Every row belongs to one group in each of 5 separate groupings. Each group adds its own fixed numbers to the row, and there is some noise. The rows also spread widely along 15 directions, which tell nothing about the answers.
Known rows, each followed by its group in each grouping:
[ -3  -6 -14  12  -3 -10   5  10 -20 -13   4  21   9 -13  21  -3 -16   5
 -20 -12  -8  -9   3 -13   6  -3  -2   7 -16  12 -10   3  12  -5]
j_429 j_364 j_137 (3) S
[  4   8 -24  -2   7   9 -18   3 -13  13  -2  -5   8 -17  16  10 -30   3
 -27 -21   1  -4   0   0 -12  -4  -1  -7  -6  -9   5 -11   5   5]
j_147 j_212 j_804 (0) U
[-13   5  -5  -3  17   7 -26   8 -27  -6  20 -10   8 -13  12   3 -15 -11
 -28  -7  -8  16 -17 -13  -1 -20 -13   2  24 -18   7 -33 -45  -6]
j_31 j_212 j_414 (0) T
[ -4   4  -4  13  30  21  17 -12   1 -22  26  -2  22   6  19  27   9   7
 -33 -25  -2 -13   2 -21  -1  -7   4  16   1  11 -11   9 -25 -27]
j_147 j_364 j_804 (1) S
[-15  -1  -9  17  -2  -9   4  11 -17 -15   3  -5   5   2  14  -6  -9  -6
 -10  -6   7  -7  12 -17  20  -6 -14   3  10   1  -3  -9 -21  -2]
j_547 j_33 j_168 (2) T
[  4  -3  18  11  12  32   0  -1   8   5   4 -12  21 -14  -2   2 -13  -9
   5 -26  27   9  13  -4 -10 -11   0  11   7  -3   3  -1  -2  -6]
j_31 j_33 j_552 (3) N
[  2  10 -12  -2 -10 -12   3  -2 -10  -9   0   0  -7  -6  -1   8   7  -3
  -3   2   1  -1   7   4  -2  -2  -5   3  26  -5  -7  -6  -5  -2]
j_602 j_364 j_414 (2) U
[-17 -13 -15  15  -1 -11  15   9   8  -2 -11 -10  14  32   3 -14 -12 -15
 -26  -8  -8  -2   7   5  18 -11  -5 -14  13   3 -11  -2 -25  23]
j_602 j_364 j_279 (1) N
[  5  -8  -3   2 -13   1   3   0  -6  19  -3 -20  -6  11   8 -15 -28  -9
  -9  -1  12   6  -1  -3  -3 -11   0  -2   4  -5  -2 -24   6  23]
j_429 j_364 j_137 (3) U
[  4 -19  38  25  17  17  21  15  12  -3  -2  -6   1 -11 -16 -21  21  -3
  43 -24   7  24  12 -21  32   0  -7  17   2  -3  -9   5 -12 -12]
j_987 j_33 j_552 (2) U
[ 14  -6   2   7  -1  -9   4   0 -14  -6  -8   7  11  11  13  -5   5  -3
 -18   1  24   2  15   2  15   2   3 -15   7 -15   7 -14   4   5]
j_547 j_212 j_279 (3) T
[ -5 -19  13 -11  16   8 -10  -3  13  13  -2 -13  -4   8  13 -12  -6   1
 -18   0  -6  20 -16  -5  10 -18   6   4 -20  -7   2 -28   0  10]
j_987 j_364 j_168 (0) S
[  4  11  13   5  -4   4 -14   5 -19  -7  12   4   3 -12  -3  -4  -3 -14
  -5  -1  16   8   3   4  -8  -8  -3   5  29 -10   5 -16 -14  -5]
j_429 j_364 j_552 (2) T
[-16  11  17   1  14  27  -2  -8  16  -1  10 -16   9  -9   5   5   7  -3
  10 -12   9 -10   9   3 -14 -11   3  13  -2   5   3   3 -13 -11]
j_987 j_33 j_137 (3) N
[  1 -20  21   6  -4  -3   0   6   5  23  -4 -11 -10  21   7 -26 -14  -9
   9   0  14  11   5  -9  14  -2  -2  -1  -8  -3  -1 -11  10  17]
j_547 j_33 j_137 (1) N
[  5  -7  -1   3  10   6  -3   4 -15   9  16   8   6   5 -14  12  -1  -3
   1  -1  12  29  -6  -1   9  -3   5  13  12  -9  -2  -5  -6  -1]
j_31 j_364 j_168 (1) T
[ 15 -20   3   0  21   3  10   7   7  -4 -16 -12  11 -11   2  -4   5   1
 -15 -25 -12  19  -2  -5  17 -12  -6 -10   7 -17  -5 -16 -17   1]
j_602 j_364 j_168 (2) N
[  3  12 -11  30   5  24  26  10   4  -4  -7 -15  21  -9  -8   3  -2   4
  10 -34   1 -12  20   5  -1   5   5  -4  -7   6  -3  14 -11  13]
j_987 j_364 j_137 (0) T
[  5  -6  -9  -8  -1  19  15  12 -13   3  -8   4  19 -11 -30   5  -2   7
  13 -10  -2   8   2  24  -1   2   0  -9   0  -4 -12   7   7  16]
j_31 j_364 j_168 (2) U
[ 11   7   5 -18  23   0 -15  -8  20  18   0  -7 -10 -16  21  16   1   0
 -10 -13   8 -10   1   5 -17  -5   6   0  -2 -18  13   0  13 -12]
j_31 j_33 j_552 (2) T
[ 19 -16  -5  -5  15  -1   5   3  -5   6   6  -4   3   6  12   6  -8  -8
 -18 -16   5  10  -4  -6   3  -8  -6  -2  24 -18  -4  -8  -6  -3]
j_429 j_33 j_137 (3) U
[-11  -5 -15  -7  -1  10  23 -13  20 -11  -9 -23  -2 -13  -4  14   4   5
   5 -11 -19  -4  -9   1  -5 -15  -1  15  -4  11 -17  -7 -13   4]
j_429 j_212 j_168 (2) U
[-25  -1 -15  -8 -23 -12 -13  -5   5 -16 -19  22   8 -16   2   0   0   3
 -10  18  -6   9  -5  21   5 -20  10  11 -26  22   0 -19  14  12]
j_147 j_364 j_804 (0) T
[  7  21  12  -6  -5   1  15  -9 -13   2  32 -22 -24   4   3  -1   9   0
  14  13 -10 -26  -5   1 -26  11   7   9   3   2  -9  -1  -6   2]
j_31 j_33 j_552 (1) T
[  5   7 -19  -6 -14  13   7 -13 -18  21  14  -9  -2  19  12  10 -25  10
  -9  14  10 -10   0   6 -19  10  12   3 -15   4  -8  -6  23  21]
j_31 j_212 j_137 (0) N
[-24   3  -1 -18  -5  -9 -11   2 -18   4  -1   6  -5  -2   0   0  12   7
   9  25   5  -7   3  13   3  -1  -2 -12 -13  -8   5  -4   9   6]
j_31 j_212 j_168 (3) T
[-35 -10  -6  18  13  -1   1  24   4  -3   7  24  11  15  -9  10   8  -4
  14 -17   5   3  16  -5  25  -2 -14  10  18   7 -12  38 -12 -15]
j_147 j_364 j_137 (0) U
[ 18  -5  -9  -5 -22   2  26   3 -32  12  21   9  -9  23 -38  -2   3   2
  20  23  -8  19 -10  20   2  18  13   9   2   2 -22   4  11  27]
j_31 j_364 j_168 (2) S
[ -7 -11  14   9  -5  -4  -1   8  -5  -6 -12   7   8  12  12 -22   4   1
  -5   4  17   5  12  -2  21  -6  -3  -8  -4  -1  -1 -14   8   7]
j_987 j_364 j_168 (0) U
[ 11  11  -1  13  -4 -12   7 -19  -9 -12   5  -4 -15  -6  16   7  27   9
   3  11   7   6  10 -18  13   3  12  16 -12  -1   2 -23  -3  -6]
j_147 j_212 j_168 (1) T
[ 14   0  15  18   9   0  14  20 -16  -2  12   0  -4  -2   8 -22   5   3
   8 -20 -16  -6   7 -13   8  13  -2  -4  -4  -3  -9   6  -8  -1]
j_547 j_364 j_414 (0) N
[  6  -2 -23   7 -17 -30   2   1 -22 -10  -2  16  -7   5  16   3   2   0
  -9  17   4   7   7  -3  19   3   0   6   0   0  -7 -17  10   6]
j_429 j_33 j_279 (0) T
[ -6 -10  -4 -16  22   4  -9   2  17  12  -1   3   1 -11   8  12  -5   1
 -10 -18  -7  -9 -11  10 -12 -10   3  -2  -8  -8   3  12   8  -5]
j_429 j_212 j_168 (3) T
[  0  -6 -14   5   8  -3   1   6  -1   6   3  -5  -4 -21  11  12 -20  -3
   0 -22   5  -3   3 -14  -5  -5  -8  10   4  -4  -2   4   5  -8]
j_429 j_33 j_552 (3) T
[-21   7 -13   1   6  -9   6   7   5  -4 -24 -20  -5 -14   3   6  18   7
  12 -12  -2 -14  26  -5  14  -4 -18 -18   4 -11  -1   2 -11  -3]
j_602 j_364 j_414 (2) U
[-20 -31  10  -8  20   9  15  -3  21   5 -12  -6   7  12 -13  22  16   5
  22 -12  25  16  15 -11  18  -7 -16   0   9  -9 -12  14   9 -14]
j_429 j_364 j_279 (1) S
[-13  -5  22   6  13  -2  -2  -1  16 -12  -8  13  -3 -15  13  -2  42  11
  25   0  -3  11  12  -9  26  -8   3  15 -27   7   0  -1   5 -20]
j_429 j_33 j_137 (0) N
[-30 -13 -10   3  10  -2  -4   6  17  -8 -21  -1  22   7   8  -4  -3  -7
 -26 -14  -8  -3   5   9  16 -21  -7 -14   0   1  -1  -1 -20   9]
j_602 j_212 j_168 (1) N
[  5  -4 -22 -21  -2 -10  11  -7  -3   9  10 -11 -11   9  -8  17  -5  -5
  -7   6 -13   1 -17  15 -15  -3   3   0  20 -12  -8  -3  -8  14]
j_31 j_212 j_168 (3) T
[ -8  -6 -19  25  -9 -12   5  -7  16  -3  -8   7   8  32  14   9  -5 -11
 -18  -8  26   8  19  -7  24  -8   5  13  17   7  -3   2  -2   6]
j_547 j_212 j_279 (0) U
[ 11   1  -8  13 -18 -26  23  13 -45 -18  11  22  -6  12   1  -7  17   8
   5  13   0  -8  16  -7  17  23  -8  -9  16  -2 -20   8   9  -2]
j_602 j_364 j_414 (1) U

New rows. What belongs after each?
[ -4  -7  -1  -7  12   3  -3   4  23   1 -11 -12   8  -4   9   5 -17 -11
 -18 -30   2 -12  -3   8 -14 -13  -8  -9  20 -10   1   3  -8   3]
j_547 j_212 j_279 (0) T
[ -3 -15  15   4  -5  12  12  10 -21  -8   3  11  18  17  -9 -10   6   7
   8   6  17   9  11   4  16   5  -4  -7  -3   2 -11   0   8   6]
j_547 j_364 j_168 (0) N
[-36   4  -9   0  -4  10  -8  13  -8  -8   3  13  21   0 -32  16   2 -11
  11   1   8   6   6  25   0 -11  -9   1  27   4  -5  17 -20   2]
j_602 j_364 j_137 (1) T
[  3   7   4   5   7   7 -14   2 -19  -4   3   2  14 -16  18   4  -4   1
  -8  -8  22   6  16 -10   3  -2  -7   1   3 -11   4 -16   4 -12]
j_31 j_33 j_279 (0) N
[-15  -6  -8  -5  -1  18   1  -4   2 -19 -13  17  34  -7  -4  21   6   6
 -11  -2  14   9   5  20   2 -18   3   1  -5   9  -2  -5   6   0]
j_429 j_364 j_137 (0) T
[ 23   5  -2  10  -4   1  23   0 -17 -18   1   3  15  11   8 -10  13   1
 -26  -2  -8  -6   8  10   4   5   7 -13   7  -2  -9 -10 -11   9]
j_602 j_364 j_414 (2) N
[-41   6 -14 -14  -8   7 -14  18 -21  -1   0  18  10 -12  -8  -1 -15   6
   4  10  -9 -29  -1  27 -12   0  -9 -11 -19  10  -5  18  11   9]
j_429 j_212 j_168 (2) T
[  2  -1  14  -7  18  -5 -10  -3  20   8  -3   4  -4   8  15   9  20   3
  -3 -10  15  -4  14   5   2  -1   4  -6   4 -13   6  11  12 -13]
j_547 j_364 j_168 (0) N
[-25  -9 -19  16   1   0  -5   5  -1 -16  -2  20  23  -4  13   3 -19  -3
 -31 -15  -1  -2   1  -5  12 -17   0  13 -11  16  -5   7  -3  -3]
j_602 j_212 j_168 (3) S
[-13  -5  18  28  -3  15  18   1  23   3   4 -17   2   6 -13 -18  -9 -14
  19 -19   3   7   6  -7   3  -8   4  22   6  17 -11   4 -18  10]
j_987 j_364 j_552 (1) N
[-21 -18 -16  -9   8   0  25   9  16   2 -23 -11  10  17  -5   0   5   9
  -6  -5 -15 -16   3  18  13  -5  -5 -25 -17   1 -11  14   0  20]
j_602 j_364 j_168 (2) T
[-17 -15   3  -8 -12  -9  22  18 -19  -2 -12   2  -5  -2  -1 -22   1  17
  24   7  -9 -30   7   6   7  14  -9 -24 -35   4 -12  15  25  16]
j_547 j_212 j_168 (3) T
[-10  -4   8 -15   3  -6  -2   1   2 -12  13  10  -3   8  11  -5   6  -3
 -12   6 -23 -10 -17  12  -7  -5   3   4   3   7 -12   1  -9  -2]
j_547 j_212 j_279 (0) N
[-17   6   5 -11  -5  15   4  -2 -30 -14  15   7  14  -7   6   2   2  13
  -3  20   3 -11  -5   6  -8  -5   3   2 -22  11  -4 -12   5  -1]
j_31 j_364 j_137 (3) T
[ -8   9  17 -10   8  14  -1   0 -23   1   7 -12   1   0  22  -5   3  12
  -5   6   9 -32   6   0 -14   5  -5 -23 -17  -9   4  -8   8   1]
j_429 j_212 j_137 (1) T
[-10   0  10  -2  19  -8 -26  11 -16   7  16   6 -12 -24  16   6   0   1
  15 -10  13   1  12 -24   6   2 -17  10   5 -15   6   7   4 -31]
j_547 j_33 j_168 (3) N
[-31   1 -12  17  -8   0   1  30 -35  -6   7  28  16 -14 -20  -4  -9   4
  22  -1  -7   1   8   4  15   7  -9   4 -11  14 -10  22   0   3]
j_31 j_364 j_137 (1) T
[  4  10 -15  19   5  -9  -7  14 -15   3  14  17  -6 -16  -9   4   5  -6
   8 -11 -16  17   4  -4  12   4   3  18   9  -1  -5   5 -17  -7]
j_429 j_364 j_414 (2) N
[  1  -9  26  -3   4  18   6  -4  10   9   9 -11   0  28  -3  -7   8  -6
   4   4  13   8  -6   8   1  -6   8   2   4  -3   1  -8  -6  11]
j_547 j_212 j_137 (0) T
[ -2  -5   0   9   5   7  -3   5  -4 -12   1   5  12 -17  -3  -3  -3  -2
  -7  -8  -8  24  -9   0  11 -14   6  13  -3   3  -1 -19 -16   4]
j_987 j_364 j_552 (0) T
[-10   4  -2  -2  -5  -2   1   7 -10  -2  -8  12   4   4  11  -8   6   9
  -7   8   3 -18  13  11   5   3   1 -13 -14   3  -3   4  18   4]
j_602 j_364 j_414 (2) U
[-10   5  -1   6 -18  -3  23  12 -16 -17   1  -1  -1  -6 -11 -17   4   5
  15   4 -21 -21   1  11   1   5   1  -1 -15  17 -14   4  -6  16]
j_547 j_364 j_168 (2) T
[  3  -2  22 -16   4   7   8  10 -28   0  11  -9  -2  -6  23 -17 -17  10
 -11   1   4 -33  -2  -5 -22   8 -13 -22  -6 -10  -6  -6  17  -1]
j_31 j_364 j_552 (2) T
[-22   2 -17  -2  -1  13 -17  -8   8  -3 -17   2  26   0  12  16 -12  -2
 -20  -4  27   5  14  12   3 -21  -1   1   1   2   7 -13   5   4]
j_987 j_33 j_137 (0) U
[  5  17  -4   9   7  13   5   9  -3   5   4 -24   3 -14   1  -9 -12  -8
  -9 -23 -13 -18   2   7 -18  -5   3 -10   2  -5   5  -3 -19  12]
j_602 j_364 j_414 (3) T
[-19 -13 -10  25   1   7  -3   9   0   3   0  -1  16   1   2 -11 -27 -13
  -7 -11  13  17   2 -11  20 -17  -1  18  -7  10   2 -11 -13  10]
j_987 j_33 j_168 (3) T
[-10 -13  -7  12  14   6  16   9  -7   9  20   9   7  19  -9   6  -3   3
   4  -7 -10  11  -2  -7  16   5   5  12  -6   7 -17  19  -9   0]
j_31 j_364 j_552 (1) N
[ -7  16  -5  -3  -1  11  12  -2   4 -20  -9 -24  13 -23 -12   6  11  -7
   1 -13  -9 -13   7  18 -16 -14  -2  -8  12  -2   0 -10 -30   7]
j_147 j_364 j_279 (3) T
[ -2 -34   4  -5  28 -11  14   9  19   7  -1 -12  -6  17  15  -1  -1  -5
  -9 -21  -6   6  -5 -22  24 -10 -12  -2  10 -12  -9   6 -13  -9]
j_547 j_33 j_552 (3) U
[-19   0  18  -4  15  19  -4   0  15 -10  -3  -4  16   6   1  -3  15  -1
  -9  -6   5  -5   4  12   6 -19   3  -3  -2   2   3  -2 -16  -4]
j_547 j_364 j_168 (2) U
[ -2 -28   0 -14  -1 -16   0   8   4  -1 -21   2   0  -2  10 -11 -10  -4
 -10  -5  -3  13  -4   0  13 -11 -14 -10   6 -11  -7 -16  10  10]
j_987 j_33 j_137 (0) S
[  2 -12  26 -18   5  12  -3  -2  11   6   7   3  -2  11 -14  -1  12  -8
  11   6  12  12  -5  19  -7  -3   2   3  14  -9  -4   2  10   2]
j_987 j_33 j_552 (0) S
[ 22   7  24  -4  10  -1   7  -3  -2   4   7 -28 -31 -35  10  -7  17   7
  25 -11 -10  -4  -3 -19 -13   4  -1   5  -7 -15   2 -15   3 -12]
j_602 j_364 j_414 (3) T
[  9   7   5  24  25  -4  18  -9  17 -12   1   6  11  18  38   5  32   6
 -25 -20   6 -20  26 -15  19   4   9  -3  -3  -4   3  12 -10 -19]
j_31 j_212 j_414 (2) N
[-17   3   5  -8  12   1 -17   3   3  12  18  16 -12 -10 -15  20  14   2
  27   2   2  10  -5   6  -4   0   4  21  -1   1  -1  19   8 -17]
j_429 j_364 j_168 (1) T
[-20 -29  -7  -4  12  -2   9   1  14  12   4  -7  -3  38  14   4 -15  -4
 -19  -5   2  -1  -5 -13  13  -9  -9  -2   4  -3 -12   6  -1   6]
j_429 j_212 j_552 (0) S
[ -8   1 -15 -12  -3 -11  -8   2  -7   4  -4   2  -8  -5  -1   8  10   5
   3  13 -10   6  -4  13   7  -2   2  -2 -14  -3   0  -8   7   7]
j_602 j_33 j_804 (0) T
[ -3   3  16  13  -2   4  16  10 -20  -5  27   2 -10  11  11 -20   1   6
   8   9 -14 -18  -7  -9   0  10   5  10 -21  16 -15   1   2   2]
j_429 j_364 j_279 (0) T
[  8  -8  -3  10   2   9  14   4  -1   2  20  16   1   9 -12  10   0  -2
  12  -7  -1   9  -7   4   1   7   8  25   5  11 -15  19   8  -3]
j_602 j_33 j_414 (0) T
[  7   7 -36   4 -38 -27  17  -6 -38  -9   2   8  -7  19   1  -3   5   2
 -10  40  -1   0   7  13  13   8  10  -3  -8   7  -8 -21   8  28]
j_602 j_33 j_414 (3) T
[-13  -8 -11  -1 -17  -2 -12   6  -9  -5 -13  12  17  -8 -10  -1 -18 -11
   2   4  18  19   9  15   4  -9 -10   4  17   1  -6 -11   7  10]
j_987 j_33 j_279 (0) N
[ -6  25 -14  21 -19 -11  -5  -7   4   2  -7 -16 -10   3  16 -11   0  -8
  -8   0  -1 -14  18   5  -3  -5  11   1  -7   6   5 -15  -8  21]
j_429 j_212 j_168 (0) N
[-20   4  -3  13  -9   3  12   2   2   1  -2 -10  -1   9   2  -6   4   4
  15   2   3 -12  10  -1   8   1   2   2 -18  10  -4   3   0  13]
j_31 j_212 j_168 (0) T
[ -6  -3   2   3   4   1  12   7   8   5 -16 -19  -1  -1 -12   5   9  -2
  20 -14  19  -1  24   1  10   0 -10 -14  13 -15   2   5  -6   4]
j_547 j_364 j_552 (2) T
[-25   8 -10 -15  -1  11 -12  -7  -7  -9   3   1  17  11  -2  13   4  -2
 -16  13   8  -4   2  24  -9 -11  -2  -7  15  -3  -1  -8 -14   6]
j_987 j_212 j_168 (0) N
[ 28  -4 -14  -2  -9 -17  10  -6   6  -1 -12  10  -4 -18  -5   0   8  -2
  -3  -1 -26  21 -16  19   4  -5  25  13 -18   4  -4 -17   8  21]
j_31 j_33 j_137 (1) T
[-25  -1 -35  11  26   2 -13  11   5  14  -7  -3  12  -9   4  15  -9  -1
 -12 -19 -10  12   5  -5  27 -12  -1   3 -19  -3   9  -1 -24   2]
j_987 j_33 j_804 (2) T
[ -4  -2   7   9   7  16   4   2  -5  -1  12   2  14  21  12  -3  -3  -2
 -12   1  15  -6   6   2   6  -2   4   3  -9   5  -2  -2  -1   3]
j_147 j_33 j_279 (0) T
[-44  -4   6   6  -9   8  -7  16   7 -12 -16  22  19 -10 -21 -12   5  -6
  21   1   5  -3  10  23  11 -10  -7   1  -4  14  -1  15  -4   5]
j_987 j_212 j_414 (2) T
[ 10 -11 -15   2  -9  -2   7   6  -6  11 -17  -3   2 -14   6  -8 -26   0
  -7 -14   4  -4   3   3  -5   1   0 -10 -14  -5   0  -8  19  20]
j_147 j_212 j_414 (3) T
[  2  -9   2  -7   1  13   7  10  13  21 -15 -18   2 -14 -17 -13 -15  -5
  14 -15 -14   2  -9  20 -11  -6   5  -7 -20  -1  -1  -4   7  28]
j_31 j_33 j_414 (1) T
[  6   1 -13   2   0  -4  11  -8  -5   1  12   0   0  11   9  12   1  -4
  -9   2   9  -2   4  -1  -1  -1   6  10   7  -1  -2  -1   0  -1]
j_31 j_33 j_414 (3) T
[-20  -1  12  -4 -28 -22  -8   2 -21 -15 -12  -1  -4   2  29 -26  -9  -5
 -13  23  22 -21  14  -3  -2 -13 -16 -17   4   0   4 -28  13   8]
j_429 j_364 j_137 (3) T
[ 17   5   0  22   1 -14   7  13   1  -4  13  11  -4  -7  -6  -9  -1 -16
  -5 -24 -18   7  -4   1  -1   0   9  16  25   2  -9  10 -17   0]
j_31 j_364 j_552 (1) U
[  4 -15  18 -12  20   0  -3   9   2   2   8   6  -3  -9  -3  -1   7  -3
  -4 -13 -10   9 -10  -1  -1  -6  -3   0   8 -13  -5   6  -1 -11]
j_602 j_364 j_552 (3) S
[ 16  -5   6   5   5  -2  22   7  -7  13  16  -3 -13  21 -10  -2   5  -5
  15 -11   2  -7   4   0  -5  20  -4  -4  31 -13 -15  22  -1   2]
j_987 j_212 j_414 (1) U
[ 10 -12  17  -3   8  13   3   4   4   6   4 -12   7  14   6 -15  -9  -7
 -16 -11  -4   9  -9   4  -2 -10   4  -5   5  -6  -3 -16 -11  13]
j_547 j_364 j_137 (0) N
[-11  -5  -8  -6   0  19  10  -3   3 -12  15  20  22  19 -18   7   4  -7
 -19   8 -17   5 -17  30  -1 -12  15  17  -1  20 -15   9 -11   9]
j_602 j_33 j_414 (2) S
[ -2  -1 -11   0   6  24   4   6 -13  13  -7 -13   7 -27 -12  23 -10  16
  26 -18  20   4  16  -4  -7   5  -8  -4 -13  -8  -2   3  21   0]
j_429 j_364 j_552 (0) T
[ -2   7   9 -10   8 -20 -14  -4  23   8   1 -17 -21  12  18  -7  14 -22
 -15  -2  -6  -7  -1   7  -4 -17   0  -3  29 -16   9  -9 -20  -1]
j_602 j_33 j_137 (3) U
[ -8  -7  -9   6  12   4  10   1  -2  -4  -4  -2   5 -10  13  11  -2   9
   1 -10  12  -4  12 -14  12   0  -8   4  -9  -1  -4   2   4 -10]
j_987 j_33 j_552 (2) T
[ -3  -6  -2 -20  -9   0   3  -9   6  16   3  -3 -10  22 -12   1   2  -5
   8  21   6   9  -7  20   0  -1   7   6   6  -1  -7  -6  10  14]
j_987 j_33 j_804 (2) U
[-38   1   0  -7  16   2 -19  20   7   9   0  19   3 -12 -11   8   5   2
  18  -6  -5  -8   5  14   8  -2  -3   1 -15   3   3  29   4 -10]
j_547 j_364 j_279 (2) T
[-17  -6  -1   3  -4  -1  12  13 -15  -6   6   4   2  14 -16   1  10   2
  12   3   1  -3  11   4   9   6 -11  -8  11  -2 -15  17  -1   3]
j_602 j_364 j_552 (0) S
[-26  -8  -7 -16  -8  -2   3   0  12   0  -5   9   2  14  -9  -2   0  -3
  -4  20 -13  -4 -13  28   0 -13   8   4 -13  15 -10  -1   3  17]
j_429 j_364 j_279 (2) T
[-16 -13   1   6  24  13  -5  14  11  20   8 -13   0   8  -7  -1 -11  -6
   5 -18  -4  16  -9  -6  12 -10  -3   6   0  -7   0   3 -18   6]
j_987 j_364 j_168 (0) T
[-22  -1  10   4  12   7   2  -8  20 -12   0  12  -3 -25   2   9  27  11
  25  -5  -9   7   3  -8  12  -5   4  29 -20  15  -6   8  -2 -23]
j_987 j_212 j_414 (2) N
[-25 -20   0 -11 -14 -11  -8  12  -8  17   0   5 -17  -3 -11 -12 -20  -5
  27  13   2  10  -2  -4   7   0 -18  11  -1   4 -14   1  14   3]
j_147 j_33 j_804 (2) N
[ -7 -22 -15  -4   6  -4  35   0   7   4 -12  -1   4  25  -1  10  10  12
   6  -4   0 -14  15   3  15  13  -4 -14 -13   2 -18  24  18   8]
j_987 j_33 j_414 (1) S
[  1   0   3  -8   9   0  -8  10  -4  21  -4   3  -9  -3   1  -1   4   5
  12   1   7  -7   7  12   4   9   1 -11 -17 -13   5  10  24   3]
j_602 j_33 j_168 (2) T
[ 22   5  -3  22   6   5  22  -1 -22  -4   5 -20  -1  -1  19  -1   9  14
  -4  -8   5   1  14 -25  14   7   4  -5 -17  -7  -1 -23  -5   4]
j_429 j_364 j_552 (0) T
[-20   0 -12  -8   3  -1  -8   9   6  -1  -5   2   5 -23 -14   9  -1  -9
  13  -8  -9   6  -2  14  -4 -15  -5   8   6  -1   1   5 -11   0]
j_31 j_33 j_414 (3) T
[ -5   7  -6   7 -16   2   8   8  10   8 -20 -29  -7 -16 -10 -22 -17 -11
   6 -17 -15  -9   6   9 -11 -10  -3  -8  -4   2  -2 -13  -8  29]
j_429 j_364 j_414 (2) S
[-15  -1 -22  14 -13 -13 -15  18 -30   7   5  21  12  18  -5  -6 -21 -15
 -18  10  18  10  12  11  15  -5  -2  -8  15  -4   5  -4  -4  18]
j_429 j_364 j_552 (3) T
[-12  -5  -3   5  19  12  20   5  -8   2  23   0  13  32 -15   9  16  -1
  -3   0 -12   2  -8   6  14   3   6  -2   3   0 -10  15 -31   5]
j_31 j_212 j_804 (1) T
